Each cloud of rows lies close to a flat space through zero, with a little noise off it, and is much wider in some directions of that space than in others. After each cloud: how many dimensions does that space have?
In the rows, zero is written as 128.

[[124, 132, 134, 111, 128, 129, 152, 115, 131],
[139, 125, 136, 123, 117, 148, 116, 109, 126],
[133, 125, 123, 134, 116, 139, 110, 133, 127],
[130, 128, 134, 111, 120, 142, 139, 107, 137],
[141, 115, 130, 124, 93, 178, 96, 103, 123],
[117, 131, 116, 118, 127, 110, 149, 145, 138],
[142, 122, 129, 155, 120, 145, 72, 140, 111],
[128, 125, 128, 111, 107, 152, 134, 106, 133],
[146, 129, 159, 130, 136, 158, 107, 87, 118],
[143, 114, 140, 133, 100, 178, 87, 91, 122],
[134, 121, 131, 130, 122, 143, 119, 114, 126],
[113, 128, 89, 152, 127, 84, 121, 199, 129],
[139, 121, 135, 112, 107, 169, 120, 89, 126],
[124, 130, 123, 119, 133, 123, 142, 127, 136],
[140, 135, 152, 128, 147, 135, 126, 101, 121]]
 | 3

[[165, 123, 145, 102, 120, 114, 128, 129, 160],
[134, 95, 137, 101, 112, 102, 147, 97, 152],
[143, 141, 125, 113, 128, 122, 119, 126, 127],
[136, 104, 135, 117, 139, 113, 135, 132, 144],
[145, 187, 116, 115, 106, 162, 88, 133, 96],
[157, 169, 123, 102, 118, 143, 92, 141, 114],
[125, 92, 131, 110, 130, 113, 131, 124, 136],
[87, 38, 140, 158, 163, 89, 186, 124, 157],
[54, 61, 134, 214, 166, 135, 177, 154, 131],
[116, 124, 118, 136, 144, 134, 119, 142, 110],
[130, 157, 113, 117, 120, 143, 102, 126, 99],
[154, 104, 138, 98, 143, 107, 123, 138, 148],
[109, 133, 117, 121, 106, 126, 134, 94, 111],
[146, 168, 123, 150, 151, 137, 117, 157, 121],
[112, 96, 125, 141, 157, 114, 136, 142, 123]]
 | 5

[[101, 136, 106, 137, 128, 121, 111, 130, 130],
[143, 127, 136, 128, 130, 132, 135, 130, 128],
[152, 134, 119, 118, 125, 129, 115, 132, 135],
[100, 112, 148, 143, 130, 117, 146, 114, 116],
[141, 142, 103, 118, 127, 131, 113, 141, 139],
[119, 142, 103, 128, 124, 131, 100, 135, 136],
[189, 131, 146, 103, 124, 142, 151, 132, 128],
[151, 123, 150, 123, 127, 129, 151, 123, 120],
[190, 139, 127, 107, 126, 141, 123, 137, 134],
[115, 127, 120, 128, 129, 126, 121, 128, 128],
[178, 115, 180, 115, 125, 128, 176, 122, 115],
[108, 139, 101, 133, 128, 128, 99, 137, 133],
[33, 111, 131, 162, 137, 107, 127, 107, 122],
[199, 137, 135, 105, 125, 137, 143, 136, 131],
[109, 129, 119, 131, 133, 130, 118, 125, 130]]
 | 2

[[103, 157, 149, 191, 204, 87, 166, 232, 128],
[113, 126, 131, 190, 136, 129, 137, 163, 154],
[112, 137, 141, 147, 148, 109, 144, 156, 122],
[107, 158, 150, 185, 193, 99, 167, 219, 130],
[154, 102, 98, 85, 48, 167, 93, 35, 129],
[140, 105, 110, 138, 66, 159, 105, 88, 145],
[125, 149, 141, 85, 175, 92, 145, 144, 95],
[123, 113, 120, 174, 98, 144, 121, 132, 153],
[118, 129, 132, 131, 138, 116, 132, 145, 124],
[109, 163, 162, 164, 218, 83, 173, 231, 115],
[119, 145, 142, 136, 157, 105, 142, 165, 127],
[139, 119, 115, 108, 92, 142, 120, 90, 122],
[138, 153, 144, 56, 163, 97, 132, 124, 83],
[138, 131, 128, 58, 142, 104, 127, 106, 96],
[121, 119, 120, 192, 97, 158, 121, 134, 165]]
 | 2

[[136, 120, 77, 149, 125, 199, 101, 93, 174],
[147, 118, 140, 125, 130, 121, 141, 119, 102],
[142, 102, 133, 135, 128, 87, 162, 137, 102],
[137, 148, 121, 116, 137, 181, 96, 102, 131],
[152, 87, 137, 131, 129, 89, 177, 134, 90],
[103, 160, 152, 118, 126, 94, 120, 155, 124],
[86, 163, 142, 124, 119, 105, 107, 157, 146],
[127, 129, 111, 134, 123, 157, 115, 118, 148],
[130, 94, 119, 148, 120, 85, 163, 146, 130],
[162, 129, 84, 130, 137, 239, 82, 59, 156],
[154, 65, 133, 141, 123, 63, 197, 144, 91],
[129, 101, 105, 152, 123, 112, 148, 134, 146],
[122, 139, 142, 118, 129, 117, 130, 132, 114],
[116, 101, 125, 141, 117, 74, 160, 157, 139],
[110, 169, 139, 117, 133, 150, 89, 130, 136]]
 | 3

[[155, 114, 127, 122, 127, 135, 130, 145, 159],
[111, 142, 117, 97, 136, 109, 127, 126, 121],
[115, 131, 129, 130, 127, 128, 127, 115, 116],
[102, 114, 146, 155, 112, 134, 128, 104, 109],
[219, 146, 96, 138, 143, 152, 126, 186, 168],
[78, 101, 147, 118, 119, 112, 130, 102, 127],
[155, 126, 112, 79, 144, 113, 134, 159, 167],
[172, 154, 108, 145, 135, 142, 125, 149, 128],
[151, 112, 129, 131, 125, 137, 134, 146, 156],
[230, 151, 111, 226, 121, 185, 123, 162, 120],
[91, 123, 120, 27, 148, 78, 131, 139, 157],
[106, 115, 134, 114, 124, 114, 131, 120, 133],
[98, 133, 132, 107, 130, 110, 124, 113, 115],
[197, 150, 104, 161, 136, 155, 123, 160, 133],
[189, 80, 150, 215, 97, 187, 135, 146, 159]]
 | 3
